There are 8 hidden switches. A switch that is on adds its own fixed numbers to the row, and there is some noise. The rows also spread widely along 11 directions, which tell nothing about the answers.
Some rows, each with its switches (1 for on, 0 for off) after it:
[ 37   2   1  10  -1  -5  29 -31 -19   8  26 -28  14   8   0  21  18   3
 -17   4 -21   4   5 -25  17  33 -27]	0 1 0 0 1 0 0 0
[ 22   7   6  -1  -8  -4  14 -28 -17  10  23  -6  39  12  -2  15   2  -2
   2  14   2  -5   7  -6  31  20 -25]	0 0 1 0 0 1 1 0
[-10  13  14   5   8 -53   8   3   1 -67  -5  -1 -10  -4  -9  16 -15   1
 -15 -13  -9  -7  14   6  -2 -30   9]	0 1 1 1 0 0 0 1
[ 38  22   4  54  14 -28  18  -5  23 -22  45  -4  -9   0 -14  -9  -8 -16
 -35  -6  -5  31   2 -43  16  38  -9]	0 1 1 0 0 1 0 1
[  0 -12  27  -1 -31 -12   4  -1 -11 -31   3 -17  21  -1 -34  12 -22  -3
 -13  11  -5  30   0 -34  -5   1  -9]	0 1 1 0 0 0 1 0
[ 21  -6  23 -20  11 -36 -10 -26  18   9  37  42 -22  11  42 -12  16  -2
 -14 -17  25 -16  -7  35  11   9  -9]	0 1 1 0 0 0 1 1
[  2 -22  43  12 -44 -26  47 -39 -43 -37  22   9  30  15  10  15  30   1
 -10 -30  -5   2 -30   4   1 -15 -14]	0 0 1 0 0 0 1 0
[ 13  -5 -26 -51  10 -24  23 -41 -11   6   4  20   6  22   0  19 -39 -18
 -11 -13  11   3  17  42   0 -16  19]	0 0 0 0 0 1 0 0
[-17  38  12  19  33 -41  31 -32 -19  -9  -6 -10  56  -3 -11  20   9  18
  15  29  -6 -72  57   4  51 -35 -34]	0 1 1 0 0 1 0 0
[-10   0  32   8   6 -42  16 -19   0   5  26   9  14  -7 -19 -19 -41   7
 -17 -11  -6 -16  15 -21   5  10 -24]	0 1 1 0 1 0 0 0
[-29   2  61  29 -18 -27  -3 -12  14 -24  17  36  41  -4 -14 -23  -4  -7
   9  10  29 -17   7 -14  20 -23 -20]	0 0 1 1 0 1 0 1
[ -1   1  45 -38   0 -22 -24  -8  23   1   1  28  -8  -5   6  -5  10   2
  -5  25  32 -16  18  12   3 -18  -7]	0 0 1 0 0 0 1 0
[ -5 -19  13 -21 -25 -17  -5 -17  12   4  15  26  47  13 -20 -23 -51 -20
  -8  10  20  14   7 -11   7   0 -14]	1 1 1 0 0 0 0 0
[ 14  19  21  -9   1   8 -35  26  55  26   4  34   2  -7 -14 -16 -30 -13
   2  45  32  10   1 -23  23  20  12]	0 1 0 1 1 0 0 1
[ 28 -10  51 -19 -10   2   6 -26  -4   8   5  -4   1   2 -21  19   5   0
 -11  37  14  24  15 -21   0  11 -12]	1 0 1 1 1 0 0 0
[-14 -18  59   0 -25 -14  21 -22 -16 -27 -12   2  11   0 -38  12  -1   1
 -14  11  12  20  13 -28 -17 -36   1]	0 1 1 0 0 0 0 0
[ 19  -9  38 -36  -8 -55  33 -16  -3 -55  18  30 -22  -7  -4   2 -19 -17
 -43   2   0  28 -23   5 -11 -16  14]	0 0 1 1 0 0 0 1
[ 25  -8  26  47  16 -30  -7 -45  15  -8  43 -23 -10   8  11  -5  56  -5
 -15 -12  16  -1  52  -7  -2  11 -49]	1 0 0 0 0 0 1 1
[ 17  -3   9   1  -5   5 -24   1  16 -24   0 -24 -31   6 -30  21 -11  -8
 -20  -6   7  46  29 -23 -29   8   7]	1 0 0 0 0 1 0 0
[ 12 -39  37   4 -68   6  28 -27 -25 -27  10  12  32  25 -21  14  -1 -24
 -13 -12  18  60 -37 -19 -16  -8  13]	0 1 1 0 0 0 1 0
[ 35  24  53 -10  -3 -26  34  -7  22  -6  17  43   7 -10 -19   1 -15 -23
 -27  49  24  25 -15 -25  25   4  14]	0 0 1 1 1 1 0 0
[  1 -19  63   3 -18 -20  -8 -22  -7 -44   2 -16 -21   0  -6  27  34   6
 -13  -9   5  15  16 -14 -24 -16 -13]	0 1 1 1 1 0 0 0
[-14  19  78 -20  19 -15   7   1   6  26 -16  51 -33 -13  -2   0   5  39
  -1  13  24 -41   3   8   2 -26  17]	1 1 1 0 0 0 0 0

New rows. What belongs after each?
[ 16  15  -3 -40  40 -40   6 -17 -11  -5   9 -10  -4  -8  -2  16 -26  16
 -12  28 -19 -28  29   9  25  10 -22]	0 1 1 1 0 0 0 1
[ 13  10  43 -26 -43  12 -10  28  33 -13 -19  52  19   2 -11   6 -17 -23
  -1  44  36  31 -41 -16  17 -12  39]	0 1 1 1 1 0 0 0
[ -9  20  45  46  -4 -18  11 -11  -7 -16  14   7   2   2   7  10  27  18
   4 -29   1 -31  -1  -6  12  -9  -7]	0 0 1 0 1 1 0 0
[ 17  27  42  18 -19  32  -7  23  15  -2 -22   4  -5  -3 -14  17  38   8
   3  37  19  10  -6 -35  11  -4  21]	0 0 1 0 0 0 0 0
[  6   4  31   1 -14  -5   0  -9   8 -39 -11  22  -5  10   1  30  26 -12
   4   5  27  12  -5  13   5 -31  23]	0 1 0 1 0 1 0 1
[  1  -7  44  19   3 -16  46 -49 -20  25  22  28   1  10  -6   2   5   8
  -7 -22  16  -9   5   0  -1  -8   0]	0 1 0 0 0 1 0 0
[-29 -39  32 -21 -25 -60  30 -52 -53 -49  25   9  30  12   8   7 -26   5
  -6 -52 -20 -23 -13  32  -7 -25 -30]	0 0 1 1 1 0 0 1
[ 42  -9 -17 -15 -13   3   5 -26  12  35  33  27  10  30  16  -8 -18 -27
 -12 -11  27  27 -10  15   6  32  12]	0 0 1 0 0 0 1 0
[ -5 -15  14 -18  -9 -25 -24  -5   8 -25  11 -18   0  -4 -24  -6 -30  -1
 -22  -1  -7  15  26 -25 -15   7 -23]	0 1 1 0 0 0 0 0
[ -6  -7  37   4  12 -36  38 -49 -27  -8   2 -10  10   3 -18  15   9  11
 -12   3   0 -17  42  -5  -2 -30 -19]	0 1 1 0 0 0 0 0
[ -7  18  37   6 -15 -21  60 -20 -14 -20 -22  37  49   5  -6  18  24  -7
   3  27  17 -26  -4   5  32 -59  17]	0 1 0 0 0 0 0 0
[ -3  51  14  33  24 -44  50  19  10 -27  -9  40   1  -7 -13   1 -26   3
 -12  -1   0 -24 -10   0  29 -31  44]	0 1 1 0 0 0 0 1
[-16  19   9  17 -12 -26   6   5 -16 -52  -8 -18  26  -1  -5  20   4  11
   5  -9 -19 -26  12  -6  11 -17  -9]	0 0 1 1 0 0 0 0
[ 11  12   4  19  13 -18  -1 -10   8   5  23   8   3   7   2 -11 -11   4
  -6 -12   5 -14  15   2  14  14 -12]	1 0 1 0 0 0 0 1
[ 14   8 -21 -65  17 -22 -12   0  -2 -23  -7 -20 -19  -5 -19  34 -44   3
 -22  15 -19  10  21   4  -3   3   2]	0 1 0 0 0 1 0 0
[ 36 -38  33  -1 -41  -9  -6 -37  12 -49  17  -4   5  23 -16  13  28 -44
 -27  16  39  77  10 -11 -20 -14  -6]	1 0 1 0 0 0 1 1
[ 15  38  -1  25  20 -42  23 -12  46  -2   8  32  37   6  -9 -19 -13 -38
  -7  33  38 -11  46  -1  31 -20   9]	0 0 1 1 0 0 0 0
[ 14  22  24  20  -5  38 -57  27  46  -3 -35  15 -55  20  17  30  53   7
  16 -10  50   8  17  13 -17 -18  49]	1 1 1 0 0 0 0 0
[  7  38  -4 -46   2 -33  13  22  25 -23 -15  48  30  -3  -4  -2 -45 -16
 -12  41  11 -15  -7  16  36 -27  26]	1 0 1 0 0 0 0 0
[-11  25  44   0  -1 -48   8  22  37 -21   6  50  18 -17 -22 -28 -49  -8
 -17  24  17  -8   1 -21  16 -10   7]	1 1 1 1 0 0 0 0
[ -2  18  11 -17   5 -54  19   6   5 -50  10  33  -2  -2  -9   9 -55 -11
 -23 -13  -8   1 -25  11  17 -16  24]	0 1 1 0 1 1 0 1
[-14  -4  27  57  -5 -28  44 -40  -7  35  35  36  45  19  -9 -30 -28  -4
   7 -37  20 -22  13  -7  10   3  -7]	0 1 1 1 0 0 0 0
[ 18   0  25  17 -19 -17  34 -37  -7   0  36  45  37  20  25   2  21 -20
   8  -8  27  -6 -26  24  32  -1  -2]	0 0 0 1 0 1 1 1
[ -2  17   7 -48  -3 -15 -17   0  17  -6 -12  39  25  10   2  15 -32 -13
  17  27  35 -15   8  36  23 -24  20]	0 0 1 1 0 1 1 0
[ 20 -16   7  -2 -10 -36  33 -39 -28 -44  23  -8   4  14   3  19   3 -12
 -21 -20 -11  15  -3   9  -3  -3  -9]	0 0 1 1 0 0 0 1
[  7 -18  56  20 -10 -24  36 -21 -13 -29   3  -5 -18  -4 -51  20 -12  -7
 -23   7  12  51  14 -30 -27 -17  18]	0 1 0 1 0 0 1 1
[ -3  20  30  15  10 -41  28  -9 -13 -53  -9 -13  -1 -10  -8  31  24  11
 -11   7 -19 -23  12  -5  17 -35  -7]	0 1 0 0 1 0 0 1
[ 30  26 -13 -26  28  -5  23 -38   5  14 -27  -2  30  17   5  41  42 -13
   7  62  28 -26  58  23  40 -40   2]	0 1 0 0 0 0 0 0
[ 24   9   9   9 -36  -2   3  14  30 -31   0  18  24  10  -9  13   2 -35
  -8  23  25  42 -14 -18  10  -3  25]	0 1 0 1 0 0 1 0
[ -5   9 -15  -7 -14 -61   0  24  12 -74  25   6  19 -10  -4  -5 -54 -14
 -23 -18 -28   5 -21  -4  12   8  -7]	0 1 0 1 0 0 1 1
[  3   0  58  76 -23  -2 -46   1  44 -10  43  -1  18   1 -18 -26  15 -11
   2   0  32  19  20 -48  11  28 -42]	1 0 1 0 1 1 1 1
[ 25   4  75  -2 -12 -58  62 -18   9 -50  26  43  10 -21 -23 -16   3 -28
 -48  48  12  31 -22 -35  15 -19  -2]	0 0 1 1 0 0 0 1
[-14 -27  64 -17 -22   1 -25 -16   0   3  19   8 -13 -10 -18 -12   0  13
 -10  -3  12   9   5 -25 -23   7 -27]	0 0 0 0 0 1 0 0
[ 37 -19  34  16  -5  19 -30 -14  17  28  41  -3 -38   8   1 -17  15   6
 -20 -10  16  33   1 -30 -15  55 -21]	1 0 1 0 0 0 0 1
[ 21  22  38 -16   5 -32  10  -6  15 -54 -10 -25  32 -24 -34  21  36 -16
 -19 101   5   6  43 -37  38 -32 -35]	0 0 0 0 0 0 1 1
[  8   2   5  29 -19  -8 -17   6  12  17  50   8  46   3   1 -30 -34   0
   7  -1  -5  -7 -18 -30  36  61 -38]	0 1 1 1 0 0 1 1
[-37   8  67   2 -21   7   1  18  -9 -14 -31  36   8  -8 -43  11 -31  21
  15  14  19  -4 -20 -17   5 -39  32]	0 1 1 0 0 1 0 1
[-17  -4  29 -34 -22 -41  26 -23 -25 -61 -19  18  27   8   7  27  10  -3
  -1   0   4 -23   2  32   4 -59   6]	0 0 1 1 0 0 0 0
[ 13 -11  49 -57   0 -51  20 -41  -6 -23  20  12  19 -11 -22   7 -30 -16
 -28  46   6  10  19  -8  11  -9 -30]	0 0 1 1 1 1 0 0
[ 14   6  33 -22  17  -9 -15 -11  -1  -5   1 -19  -3 -12 -17  17   7  16
  -6  50  -1  -6  31 -22  18   9 -29]	0 1 1 1 0 0 0 1
[-16  -6  43  13   3 -19  17 -26 -25   6   4   4  15   4 -21   8 -22  23
   5 -11  -2 -21  12  -2   9 -11 -12]	1 1 1 0 1 0 0 1
[  1   2  25  19  -9  -5  13 -22  -6  -7   0 -11  47   2 -33   1   3  -7
   1  42  12   0  29 -30  25 -16 -23]	0 0 1 0 0 0 0 1
[ -2 -29   1   7  -2 -47  18 -55  -2 -18  29  -1  29  18 -22 -19 -34 -31
 -21 -16  16  18  42   3  -9 -18 -22]	0 0 1 0 0 0 0 1
[-10 -26  56  -2 -53   1   7  -8  -1 -37  -8  38  13  12 -14   3   5 -16
  -6  -3  30  36 -35  -8 -11 -36  23]	0 1 1 0 0 0 0 1
